The rows are grouped in 4 different ways at once. Each group adds its own fixed numbers to the row, and there is some noise. The rows also spread widely along 14 directions, which tell nothing about the answers.
Known rows, each followed by its group in each grouping:
-.21 -.22  .22 -.22  .43  .15  .12  .01  .17 -.10 -.23 -.12 -.25 -.11  .19  .01 -.14 -.02 -.11  .01 -.33  .15  .18 -.02  .12 -.11 -.17  .29 -.09 -.19  .10  .01 -.02  .10 -.23  .18 -.04 -.12 -.16
q895 q602 (2) fupom
 .40  .22  .13  .05 -.26  .01 -.11 -.30 -.19  .25  .08 -.17  .20 -.25 -.05 -.02 -.04  .27 -.09 -.07  .07 -.33  .24 -.18 -.19 -.15  .24  .08  .18  .26  .00 -.01 -.27 -.07 -.09 -.42  .05  .08 -.03
q707 q113 (5) Remek
-.23 -.19  .07 -.17  .24  .41 -.24 -.02  .10  .16 -.13 -.06  .05  .05  .27  .05 -.03  .10  .04  .31 -.42  .00  .06  .03 -.03 -.53  .08  .19 -.24  .06 -.14 -.15 -.25  .23 -.03  .03  .06  .04 -.01
q895 q685 (5) nini
 .05  .39 -.26  .15 -.02  .12 -.22  .27  .04 -.05 -.09  .05  .02 -.27 -.36 -.03  .01 -.24  .18 -.16 -.14  .27 -.08  .09 -.19  .14 -.10 -.32 -.04  .14 -.23 -.20  .27 -.02  .27  .18  .09  .13  .12
q480 q655 (4) lon
-.19 -.19 -.41 -.01  .14  .04 -.20  .02  .12 -.05  .13 -.46 -.10  .13 -.21  .12 -.02  .10 -.04  .07 -.31  .12 -.10  .07 -.06 -.16 -.26 -.04 -.20  .05 -.15 -.20  .05 -.06  .12 -.40  .17 -.14 -.01
q480 q602 (3) lon
 .03 -.22  .44  .01 -.06  .08  .37 -.09 -.05  .05 -.11 -.05  .04 -.06  .25 -.01  .05  .09 -.14  .00 -.04  .10  .15  .00  .08  .04 -.03  .17  .24 -.12  .17 -.12 -.10 -.18  .10  .00  .08  .09 -.01
q707 q685 (1) Gufo
-.30  .06 -.02  .02  .32 -.05 -.08  .16 -.15 -.15 -.14 -.14 -.09 -.07 -.04 -.12  .16 -.12 -.13 -.01  .06  .07  .09  .05  .02 -.01  .15 -.07 -.11  .26 -.13 -.14 -.07  .02 -.01 -.08  .01 -.16 -.15
q272 q655 (4) nini
 .08 -.09 -.20 -.23 -.17 -.15 -.13  .03  .26 -.18 -.36  .37 -.20 -.16 -.06 -.30  .21  .03  .14 -.01  .09 -.28 -.16 -.17 -.14  .43 -.07 -.03  .01  .23 -.02  .15  .45  .00 -.08 -.43 -.07 -.10  .12
q434 q113 (3) fupom
-.06 -.06  .09 -.19  .12  .39 -.29  .22  .00  .27  .13 -.07  .06  .02  .17  .09  .08  .11 -.01  .13 -.40 -.02  .08  .18  .10 -.36  .00  .04 -.14 -.15 -.08 -.22 -.24  .24  .30 -.28  .22  .37  .17
q434 q670 (1) Gufo
 .25  .13  .06  .21 -.03  .01 -.02  .05 -.05 -.01  .23 -.38  .06 -.13 -.15  .09 -.10 -.03 -.02 -.18 -.20 -.08  .21 -.16  .02 -.23  .11 -.07  .02  .23  .03 -.10 -.08 -.10  .15 -.05  .19 -.11 -.13
q272 q635 (2) Remek
 .29  .03  .06  .06 -.21  .09 -.07  .12 -.01 -.03 -.13  .04  .07 -.26 -.13 -.12 -.10  .10  .00  .32 -.01  .12  .07 -.19  .03 -.07  .03 -.14  .05  .31 -.21  .02  .11 -.10  .27  .07  .10 -.13  .10
q272 q670 (0) Remek
 .07  .06  .27  .04  .19  .41  .00  .14  .04 -.02 -.34 -.01  .12 -.43 -.01 -.04  .04 -.06 -.18 -.03 -.42  .36  .20  .16 -.06 -.02 -.11  .19 -.09 -.14 -.06 -.28 -.18  .05 -.05  .12  .10  .23  .12
q272 q635 (0) lon
-.31 -.22 -.32 -.07  .20 -.10  .04 -.16  .09 -.07 -.05 -.16 -.08  .11  .06 -.01  .25  .00  .01 -.26 -.14 -.24 -.18  .15 -.19  .02 -.14  .17 -.14 -.02  .13 -.15 -.03  .04 -.31 -.46  .04 -.03 -.14
q272 q685 (1) Remek
-.12 -.33 -.16 -.02  .00 -.25  .49 -.16  .06 -.30 -.43  .01  .03  .11  .20  .04  .15  .00  .01  .04  .19 -.04 -.16  .18 -.09  .12  .04 -.05  .12  .17 -.02 -.10  .23 -.43  .12 -.08 -.05  .02  .05
q480 q635 (1) Remek
 .10 -.01  .32 -.26  .14 -.04  .19 -.13 -.05  .16  .00 -.05 -.33 -.17  .17  .05 -.22  .21 -.12 -.09 -.01 -.07  .31 -.03  .13  .03 -.01  .08  .31 -.37  .11  .16 -.02 -.17  .06 -.20 -.05  .19 -.07
q480 q635 (1) fupom
 .05 -.42 -.16  .14 -.14 -.17  .05 -.03  .13 -.12  .01 -.14 -.05  .14 -.10 -.15  .08  .00 -.03  .02  .08 -.09 -.18 -.28 -.09  .07 -.11 -.01 -.07  .15  .16  .10  .14 -.04 -.12 -.17  .04 -.44 -.14
q707 q685 (0) nini
-.21  .22 -.46 -.21  .10 -.35 -.07 -.27  .21  .04  .11  .16 -.29  .19  .10  .16 -.03 -.04  .41 -.21  .01 -.46 -.19  .04 -.05  .07  .04 -.07  .00 -.01  .12  .13  .43  .07 -.21  .06 -.14  .00 -.20
q272 q685 (4) Remek
-.31  .17 -.19  .22  .11 -.09 -.01 -.08 -.23 -.01  .31 -.10  .20  .31 -.13  .14  .31 -.11 -.07  .13  .11  .25 -.07  .28  .17 -.05  .02  .00 -.33  .15  .05 -.21 -.25  .23 -.14  .40  .09 -.30 -.15
q272 q670 (1) Gufo
 .45 -.07 -.10  .07  .00  .05 -.02 -.10 -.19  .26 -.08 -.10  .21 -.36 -.28 -.09 -.29  .17 -.16 -.27  .30 -.19 -.08 -.12 -.51 -.32  .09  .10  .06 -.26  .02  .14 -.39 -.04 -.39 -.22 -.11  .08 -.10
q707 q685 (5) Remek
 .22  .02  .10 -.13 -.17  .18  .02  .09  .22  .03 -.27  .38  .08 -.16  .15  .00  .02 -.01  .24  .09 -.15 -.04 -.09  .03 -.04 -.02  .03 -.09  .09  .01 -.08 -.04  .29  .01  .26  .20  .05  .29  .23
q272 q113 (1) Remek
 .32  .24  .21  .15 -.11  .17 -.04 -.13 -.10  .18  .08 -.08  .07 -.38 -.19 -.01 -.14  .09 -.20  .02 -.11  .22  .26 -.12 -.02  .06 -.06  .14  .01 -.15  .09  .09 -.20  .15 -.23  .27  .04 -.12 -.09
q707 q655 (0) nini
-.07 -.09  .12 -.24  .08  .11  .24 -.09  .19  .04 -.33  .22  .02 -.09  .29  .13  .14  .04 -.02  .03 -.27  .07  .03  .29  .04  .18 -.09  .23  .05 -.39  .13 -.06  .08  .11 -.08  .05 -.05  .46  .20
q707 q655 (2) lon
-.17 -.39  .13 -.11  .01 -.07  .11  .05  .15  .01 -.11  .07 -.31  .03  .18 -.28  .06  .05  .05 -.06  .06  .06 -.02 -.21 -.02  .33 -.30  .05  .31  .07  .04  .07  .25 -.16  .05 -.40  .01 -.12  .00
q895 q670 (0) lon
-.26 -.09  .11  .27  .08 -.05  .23  .00  .05 -.16  .05 -.17 -.06  .16  .01  .02  .08 -.24  .05 -.02 -.11  .41  .04 -.10  .13  .11 -.16  .00 -.02  .19  .11 -.12  .15 -.04 -.02  .56  .09 -.42 -.28
q707 q655 (0) lon
 .14  .47  .05 -.26  .09  .09 -.27  .12 -.16  .18 -.10  .29 -.05 -.39 -.11  .05 -.17  .13 -.01  .21  .06  .08  .12  .18  .08  .01  .14 -.11  .01 -.29 -.22  .09 -.02  .18  .08  .12 -.03  .36  .20
q272 q670 (5) lon
-.25 -.07  .06 -.28  .35 -.09  .10  .33  .08 -.05  .00  .17 -.27  .07  .14  .11 -.01 -.13  .06 -.12 -.07  .05 -.08  .20  .26  .12 -.06 -.03 -.06 -.58  .12  .06  .22  .11  .06  .27  .01  .16 -.04
q707 q685 (3) Gufo
 .04  .06 -.40  .13  .12 -.41  .33  .27 -.10 -.50 -.13 -.23  .10  .00 -.17  .27  .06 -.29 -.02 -.10  .09 -.06 -.25  .24  .07 -.07  .28 -.41 -.16  .09 -.09 -.12  .32 -.33  .32  .27  .11 -.02  .00
q480 q670 (1) Remek
 .09  .07  .23 -.16  .07 -.09  .15  .14  .03  .15 -.13  .21 -.05 -.03  .37  .16 -.13 -.09  .24 -.08  .04 -.22  .03  .07  .05 -.23  .37 -.21  .28 -.16 -.03  .05  .21 -.08  .32  .20  .01  .48  .06
q272 q655 (0) lon
 .16 -.05  .22  .24 -.30 -.07  .21  .17 -.19 -.06 -.09  .12  .28 -.08 -.12 -.15  .25 -.04 -.12 -.06  .32  .20 -.04  .09 -.04  .18  .09 -.15  .17  .15  .00 -.15 -.08 -.20  .32 -.02  .18  .10  .20
q895 q685 (1) fupom
 .30  .33 -.09  .02 -.04  .12 -.35  .01 -.18  .26  .25 -.21 -.10 -.38 -.46 -.05 -.19  .28 -.24 -.02 -.01  .16  .18  .02 -.11  .09 -.22 -.10  .04 -.28 -.12  .02 -.23  .08  .03 -.41  .11  .06  .12
q480 q602 (1) nini
 .20 -.30  .36 -.09 -.29  .03  .23  .26  .16  .15  .05  .32  .12  .17  .28  .04  .16  .03  .10  .08  .06  .03 -.05  .09  .25  .10  .02 -.15  .29 -.31  .17  .04  .19 -.06  .55  .07  .17  .50  .33
q272 q655 (4) Gufo
-.10 -.11  .15 -.06  .04  .09  .12 -.25  .13 -.17 -.26  .04  .00 -.07  .28 -.10  .28  .01 -.06  .14 -.24 -.13  .18 -.06  .06  .12  .03  .28 -.10  .31  .14 -.08 -.03  .03 -.27 -.11  .02 -.18 -.11
q272 q635 (1) Remek
 .48 -.29 -.17 -.08 -.18 -.07  .09  .07  .36 -.21 -.05 -.13  .04 -.10 -.10  .16  .06 -.01 -.03 -.13 -.40 -.30 -.15 -.08 -.06  .11 -.08  .02 -.20 -.38  .31  .15  .25 -.02 -.05 -.24  .14  .16  .14
q707 q635 (5) lon
-.37 -.43 -.07 -.04  .15  .11  .05  .25  .35 -.18 -.27  .27 -.14  .25  .17 -.16  .12 -.29  .30  .06 -.08  .16 -.30 -.11  .00  .05 -.23 -.02 -.14  .20  .01 -.03  .36  .09  .03  .39 -.02 -.27 -.14
q707 q685 (4) Remek
-.02 -.35  .24  .28  .04  .41  .09  .26  .09  .09 -.10  .00  .31  .09  .03 -.03  .05 -.23  .10 -.02 -.19  .43 -.16  .08 -.14 -.40 -.11 -.02 -.08 -.02  .01 -.27 -.18  .05  .18  .48  .20  .06  .01
q272 q685 (1) lon
-.31 -.26 -.24 -.14  .05 -.07  .00 -.34  .30 -.07  .13 -.18 -.30  .30  .12  .07  .20  .11  .09  .04 -.37 -.09 -.04 -.01  .08  .12 -.33  .21 -.15  .05  .22 -.02  .19  .05 -.17 -.27  .09 -.24 -.12
q272 q635 (1) fupom
 .12  .02 -.21 -.03  .21 -.18  .06  .22  .00 -.17 -.10 -.13 -.09 -.19 -.26 -.01 -.10 -.09 -.13 -.33  .13 -.10 -.08  .05 -.13  .07 -.03 -.15 -.04 -.23  .02  .07  .08 -.10 -.11 -.11 -.05  .04 -.06
q480 q602 (4) Remek
-.09 -.03  .00  .09 -.15  .16 -.08  .32  .01 -.15 -.01  .02  .25  .02 -.09  .00  .45 -.04 -.20  .26 -.30  .31 -.02  .24  .27  .27 -.15 -.02 -.30  .12 -.03 -.29 -.01  .15  .32 -.06  .35  .11  .29
q707 q670 (0) Remek
 .34  .02  .26  .11  .06  .12 -.26  .42 -.01  .23  .31 -.01 -.03 -.09 -.18 -.08 -.27 -.13  .05 -.16  .11  .07  .04 -.32 -.01 -.24  .00 -.19  .04 -.21  .06  .22 -.10  .20  .10  .25  .10 -.08 -.15
q707 q602 (0) lon
 .26 -.15  .00 -.21  .01  .09  .01  .24 -.06  .05 -.29  .30  .20 -.23  .03 -.08  .10  .09 -.16  .09  .17 -.12 -.13  .18 -.15 -.02  .16 -.04 -.03 -.31 -.05  .05 -.13  .02  .04 -.29 -.04  .41  .33
q480 q670 (5) Gufo
 .10 -.42  .18  .05 -.25 -.02  .26  .03  .23 -.14  .05  .08  .02  .26  .21 -.05  .20 -.03  .08  .18 -.06 -.03 -.07 -.17  .22  .11 -.12  .00  .01  .13  .24  .06  .21 -.02  .14  .14  .17 -.22 -.01
q434 q670 (1) Remek
 .28 -.03 -.36  .19 -.09 -.26  .22 -.14 -.05 -.15 -.06 -.52  .03 -.19 -.30  .12 -.24  .07 -.06 -.15 -.08 -.04 -.09 -.11 -.22 -.12  .00 -.11  .08  .15 -.05 -.07  .18 -.40  .12 -.10  .07 -.21 -.08
q707 q670 (0) Gufo

New rows, each followed by its group in each grouping:
-.23  .42  .00 -.16  .19  .40 -.42  .12 -.10  .23 -.07  .03 -.12 -.26  .07  .04 -.18  .07  .19  .15 -.33  .11  .18  .11 -.07 -.32  .08 -.12  .03  .22 -.43 -.29 -.03  .07  .31 -.03  .11  .28  .06
q480 q685 (5) Remek
 .31 -.25  .51  .01 -.14  .16  .05  .35  .10  .13  .17 -.05 -.10 -.11  .05 -.09 -.20  .03 -.02 -.04 -.12  .05  .19 -.34  .22 -.07 -.10 -.04  .24 -.16  .12  .14  .07 -.06  .36 -.01  .20  .01  .00
q707 q685 (2) Remek
 .28 -.15 -.11  .12 -.28  .07 -.04 -.17  .20  .28  .07  .09 -.05 -.01 -.16 -.17 -.12  .06  .25 -.32  .12 -.02 -.21 -.25 -.43  .06 -.32 -.05  .31  .01  .07  .06  .17 -.07 -.07 -.16 -.01 -.04 -.03
q434 q113 (1) lon
 .18  .09 -.11 -.19 -.22 -.04  .08 -.52  .03  .09 -.16  .06  .17 -.11  .13  .19 -.01  .36 -.04  .26 -.16 -.27  .10  .11 -.07 -.12  .18  .21 -.04 -.04  .05  .02 -.03 -.01 -.19 -.10 -.03  .20  .16
q895 q685 (5) fupom
-.08  .22 -.11 -.18 -.05 -.08 -.18 -.06  .04  .18  .23  .40 -.02  .16 -.01  .06  .19  .05  .04  .13  .07 -.06 -.06  .16  .21  .26 -.05  .07 -.22 -.33  .21  .14  .02  .40 -.21  .21 -.06  .09  .02
q707 q685 (4) Gufo
-.10 -.13 -.08  .21 -.16  .01  .04  .02  .24 -.05  .39 -.16 -.04  .39 -.04  .18  .07 -.14  .28  .14 -.32  .28 -.15 -.08  .25 -.05 -.28 -.17 -.14  .14  .15 -.07  .31  .07  .25  .54  .26 -.35 -.12
q272 q670 (1) lon
 .02  .08  .04 -.12 -.32  .09  .00 -.45  .00  .22 -.22  .33  .17  .01  .20 -.03  .22  .31  .04  .40  .10 -.01  .08  .11 -.06  .17  .06  .16  .12  .23 -.06 -.08 -.08  .02  .06 -.27 -.05  .22  .23
q707 q635 (1) lon
 .01 -.15 -.24  .05  .18 -.26  .11 -.04 -.08 -.14 -.10 -.01  .05 -.03 -.23 -.13  .11 -.06 -.20 -.24  .36 -.14 -.15  .02 -.19  .09  .02  .11 -.18 -.15  .16  .12 -.15  .05 -.55 -.05 -.15 -.22 -.21
q272 q685 (4) Remek
-.54 -.07  .05 -.17  .31  .05 -.13  .45  .04  .03 -.16  .33 -.18  .19  .37 -.13  .20 -.27  .32 -.12  .14 -.12 -.21  .09 -.03 -.03  .13 -.20  .09  .17 -.15 -.15  .18  .08  .30 -.04  .05  .22 -.04
q707 q685 (5) Remek
 .46 -.19  .11  .20 -.01  .07  .23  .23  .04 -.15 -.21 -.21  .09 -.32 -.27 -.02 -.21 -.13 -.13 -.19 -.05  .19 -.03 -.14 -.17 -.11 -.04 -.08  .02 -.22  .05  .04  .01 -.24  .10  .21  .08 -.06 -.03
q707 q635 (1) lon
 .30  .01 -.15  .05 -.16 -.10  .07 -.41  .08 -.09  .07 -.23  .16  .03 -.09  .23 -.06  .11 -.04  .26 -.17 -.21  .03 -.17  .02 -.27  .14  .15 -.31  .13  .23  .17 -.06  .12 -.29  .29  .03 -.39 -.20
q707 q602 (1) fupom
-.32  .16 -.16  .09  .06 -.12  .04 -.02  .01 -.01  .07 -.04 -.04  .22  .13  .14  .24 -.18  .25 -.20 -.04 -.04 -.09  .17 -.03  .05  .06 -.16  .03  .24  .01 -.26  .18 -.06  .23  .01  .12  .12 -.06
q707 q635 (1) lon
-.07 -.05 -.21 -.09  .01 -.16  .23 -.17  .10 -.24 -.21 -.10  .11  .03  .20  .18  .31 -.01 -.04 -.05 -.21 -.32 -.05  .28 -.03  .09  .12  .00 -.09  .10  .11 -.20  .12 -.11  .01 -.32  .10  .21  .09
q480 q602 (1) Remek
-.13  .15  .06 -.14  .04  .18 -.13 -.06  .01  .21 -.12  .08 -.29 -.31 -.03 -.11 -.16  .17  .08  .01 -.11  .19  .08 -.01 -.12  .22 -.27  .02  .25 -.10 -.15 -.05  .11 -.01  .08 -.15 -.01  .12  .05
q707 q685 (5) nini
-.11  .04  .10 -.29  .13 -.17  .34 -.21 -.05 -.10 -.52  .21 -.11 -.24  .31 -.07  .02  .11 -.04  .06  .19 -.21  .09  .14 -.04  .19  .18  .14  .23  .01 -.06 -.01  .15 -.20 -.12 -.13 -.19  .15  .06
q434 q670 (3) Gufo
 .25 -.43 -.03 -.24 -.03 -.10  .00  .09  .32 -.11 -.07  .12 -.17  .05  .00 -.07  .04  .04 -.03  .04 -.05 -.25 -.10 -.25  .07  .17 -.12  .12 -.17 -.35  .27  .38  .21  .11 -.20 -.25 -.03 -.17 -.03
q707 q635 (3) lon
 .15  .05 -.28  .10 -.36 -.33  .23 -.40  .05  .13  .05  .06  .02  .02 -.13  .07  .03  .17  .06 -.15  .20 -.08 -.19  .06 -.18  .37 -.15 -.03  .18 -.17  .21  .07  .23 -.11 -.15 -.04 -.02  .06  .07
q707 q685 (0) nini
-.26 -.22  .45 -.32  .17  .20  .18  .00  .12  .13 -.06  .28 -.09  .24  .50  .15  .13  .11  .00  .36 -.20  .20  .16  .22  .44 -.10 -.03  .18 -.05 -.31  .12 -.01 -.06  .16  .19  .36  .06  .25  .09
q272 q635 (1) fupom
-.12  .20 -.30  .03 -.03 -.37 -.23  .20 -.11  .03  .30  .11 -.19  .25 -.11  .02  .10 -.13  .23 -.12  .42 -.26 -.21 -.07  .02  .10  .20 -.45  .00  .19 -.04  .14  .23  .04  .32 -.08  .03 -.14 -.10
q707 q635 (1) nini
 .33  .19  .20  .12  .07  .08 -.28  .40 -.16  .17  .34  .10  .21  .00 -.15 -.03 -.06 -.17  .03 -.06  .24 -.17  .11 -.19  .11 -.44  .40 -.22 -.20  .02  .06  .17 -.30  .26  .08  .31  .09 -.04 -.16
q272 q635 (4) Remek
 .25 -.17  .10 -.04 -.24 -.29  .09  .19 -.10 -.11  .05 -.02 -.11 -.07 -.13 -.14  .14  .14 -.20 -.01  .33 -.11  .04 -.11  .14  .41 -.02 -.17  .20 -.03  .07  .15  .11 -.26  .34 -.59  .10  .01  .13
q707 q635 (1) Remek
-.31 -.18 -.09 -.11  .14 -.15  .05  .13  .15  .22  .30  .01 -.32  .41  .24  .11  .07 -.10  .28 -.41  .01 -.16 -.22  .10  .02  .04 -.16 -.22  .23 -.27  .15 -.03  .29 -.01  .26 -.15  .09  .25 -.06
q480 q113 (1) nini
 .23  .23 -.16  .06 -.29 -.09 -.15 -.12 -.06  .03  .14  .07  .19 -.05 -.20  .04  .08  .14 -.02  .19  .06 -.11  .04 -.01  .04  .04  .14 -.07 -.14  .13  .00  .05  .02  .07 -.01 -.03  .10 -.10  .07
q480 q685 (3) Remek
 .19 -.35 -.08  .10 -.05 -.15  .31  .09  .06 -.20 -.29 -.17 -.04 -.22 -.15 -.10  .05 -.04 -.14 -.27  .06  .03 -.15 -.02 -.23  .28 -.15 -.06  .15 -.20  .10  .00  .16 -.28  .06 -.30  .03  .03  .05
q707 q655 (1) nini
-.03  .09 -.33  .17 -.27 -.03 -.08 -.19  .18 -.01  .25 -.18  .16  .29 -.06  .13  .25 -.04  .22  .01 -.29 -.11 -.08  .00  .01 -.03 -.06 -.10 -.15  .49  .04 -.22  .21  .00  .14 -.05  .21 -.10 -.03
q480 q113 (4) Remek
 .15  .20  .11  .02  .10  .22 -.47  .48 -.19  .03  .01  .19  .11 -.33 -.42 -.23  .04 -.07 -.25  .15  .08  .21  .11 -.09  .04 -.06  .13 -.02 -.35 -.05 -.12  .09 -.32  .39 -.06  .11  .05 -.17  .03
q707 q685 (2) fupom
 .04  .04  .04  .01  .16  .18 -.13  .34  .32 -.13 -.06  .26 -.16 -.13 -.03 -.08 -.06 -.36  .28 -.18 -.23  .03 -.16 -.22 -.07  .09 -.18 -.09 -.16 -.07  .15  .13  .31  .27 -.15  .57  .04 -.20 -.18
q707 q602 (5) Remek
 .52 -.14  .15  .12 -.29  .18  .09 -.06  .10  .04 -.20 -.09  .12 -.32 -.07 -.07 -.31  .10  .10  .06 -.14 -.04  .02 -.35 -.23 -.28  .04 -.01  .17  .18 -.06  .04  .08 -.22  .16  .12  .07 -.10 -.03
q707 q685 (1) Remek
 .21 -.05 -.16  .07 -.26 -.27  .01  .10 -.10 -.33 -.27  .13  .08 -.17 -.39 -.21  .12  .07 -.18  .32  .37  .11 -.08 -.11  .04  .32  .10 -.14 -.12  .29 -.10  .13  .18 -.16  .11 -.01 -.03 -.35  .12
q707 q685 (4) fupom
-.06 -.20  .09  .00  .06  .11  .16  .19  .03  .13 -.12  .12  .16  .15  .29  .12  .06 -.14  .21 -.07  .03 -.01 -.18  .18 -.07 -.32  .17 -.16  .12 -.02 -.04 -.15  .00 -.06  .33  .22  .10  .36  .06
q272 q655 (1) Remek
 .05  .10 -.06  .23 -.05  .18 -.32  .21 -.06  .36  .33 -.02  .17  .17 -.24  .01 -.10 -.06  .19 -.05  .15  .18 -.12 -.03 -.16 -.31 -.03 -.25  .00  .09 -.10 -.09 -.19  .17  .25  .20  .12  .06 -.02
q707 q602 (4) lon
 .37 -.13  .01  .18 -.25  .11 -.25  .16  .10 -.17  .13 -.14  .09 -.15 -.26 -.14  .04 -.01 -.03  .16 -.21 -.08  .04 -.39  .03 -.12  .00 -.06 -.25  .31  .06  .09  .02  .07  .03 -.08  .21 -.45 -.08
q272 q685 (1) Remek
 .19  .04 -.25  .01  .12 -.21  .18 -.06 -.17 -.21  .00 -.58 -.10 -.19 -.35  .28 -.39  .17 -.22  .06 -.07  .19  .08  .05  .09 -.20 -.01 -.12 -.04 -.11 -.18 -.04  .03 -.40  .27  .06  .07 -.15 -.09
q707 q635 (1) Remek
-.01  .12  .04  .14 -.12 -.01  .08 -.40 -.03 -.02  .13 -.58  .04 -.02  .05  .21  .01  .22 -.05  .14 -.40  .00  .30  .02  .05 -.19  .01  .08  .11  .41 -.02 -.32 -.04 -.24  .19 -.24  .25 -.09 -.06
q272 q602 (1) lon
 .10  .06 -.07 -.05 -.06 -.14 -.09  .19 -.22  .18  .31  .01  .07  .09 -.25  .20 -.01  .19 -.18  .10  .26  .18 -.06  .27  .18  .03  .01 -.17 -.06 -.55  .03  .07 -.16  .08  .20  .01  .11  .28  .19
q707 q685 (5) lon
-.11 -.35 -.05 -.03  .27 -.10  .09 -.02 -.13  .22  .01 -.11 -.08  .17  .02 -.02 -.25  .07  .05 -.17  .39 -.05 -.18  .00 -.26 -.52  .09 -.02  .14 -.16 -.04  .06 -.22 -.12 -.05  .01 -.10 -.04 -.21
q272 q685 (1) fupom
 .36  .16 -.32  .00 -.34 -.01 -.17 -.35  .37 -.05  .09 -.12 -.06 -.13 -.18  .08 -.09  .13  .18  .10 -.49 -.28  .06 -.30 -.06  .06 -.09  .05 -.16  .17  .14  .11  .39  .04 -.15 -.07  .06 -.20 -.03
q480 q685 (4) lon
 .07 -.01 -.25  .11  .24 -.14 -.02  .05 -.14 -.12 -.15 -.37 -.16 -.31 -.35 -.13 -.12 -.04 -.17 -.35  .13 -.06 -.04 -.09 -.34  .02 -.02 -.05  .01  .03 -.08 -.02 -.08 -.21 -.14 -.36 -.07 -.22 -.20
q707 q635 (1) nini
 .26  .05  .31 -.06 -.16  .11  .05 -.26  .04  .22  .02  .22  .15  .09  .25  .06 -.10  .14  .12  .37  .05 -.09  .21 -.16  .16 -.30  .26  .08  .04  .14  .07  .14 -.07  .07  .04  .43 -.05 -.04 -.04
q272 q635 (4) Gufo
 .04  .24  .22  .12 -.11  .06 -.14  .20 -.16 -.04  .20  .04 -.03 -.16 -.29 -.05 -.04  .08 -.14  .29  .01  .49  .24 -.02  .36  .18 -.13 -.09  .00  .10 -.15 -.06  .00  .05  .25  .33  .17 -.23  .06
q272 q685 (2) Remek
-.30  .57 -.02 -.10  .49  .16 -.19  .01 -.29  .08 -.16 -.05 -.06 -.35 -.09  .08 -.07 -.03 -.14 -.02 -.07  .25  .27  .36 -.02 -.11  .14  .05 -.13 -.04 -.31 -.27 -.26  .09 -.11  .10 -.06  .19 -.06
q480 q635 (3) lon
-.36 -.07  .38 -.14  .30 -.13  .19  .00 -.13 -.13 -.21  .12 -.38 -.09  .27 -.25  .08 -.02 -.10 -.01  .26  .05  .23 -.09  .18  .27 -.01  .12  .24  .13  .00  .03  .03 -.10 -.15 -.05 -.09 -.27 -.27
q272 q685 (1) Remek
-.06 -.23  .11  .24 -.13  .12  .14 -.30  .08  .06  .08 -.35 -.01  .09  .08  .01 -.06  .11  .01  .21 -.25  .30  .14 -.20  .02 -.14 -.20  .09  .11  .35  .00 -.13  .02 -.13  .06  .17  .15 -.38 -.16
q272 q655 (0) nini
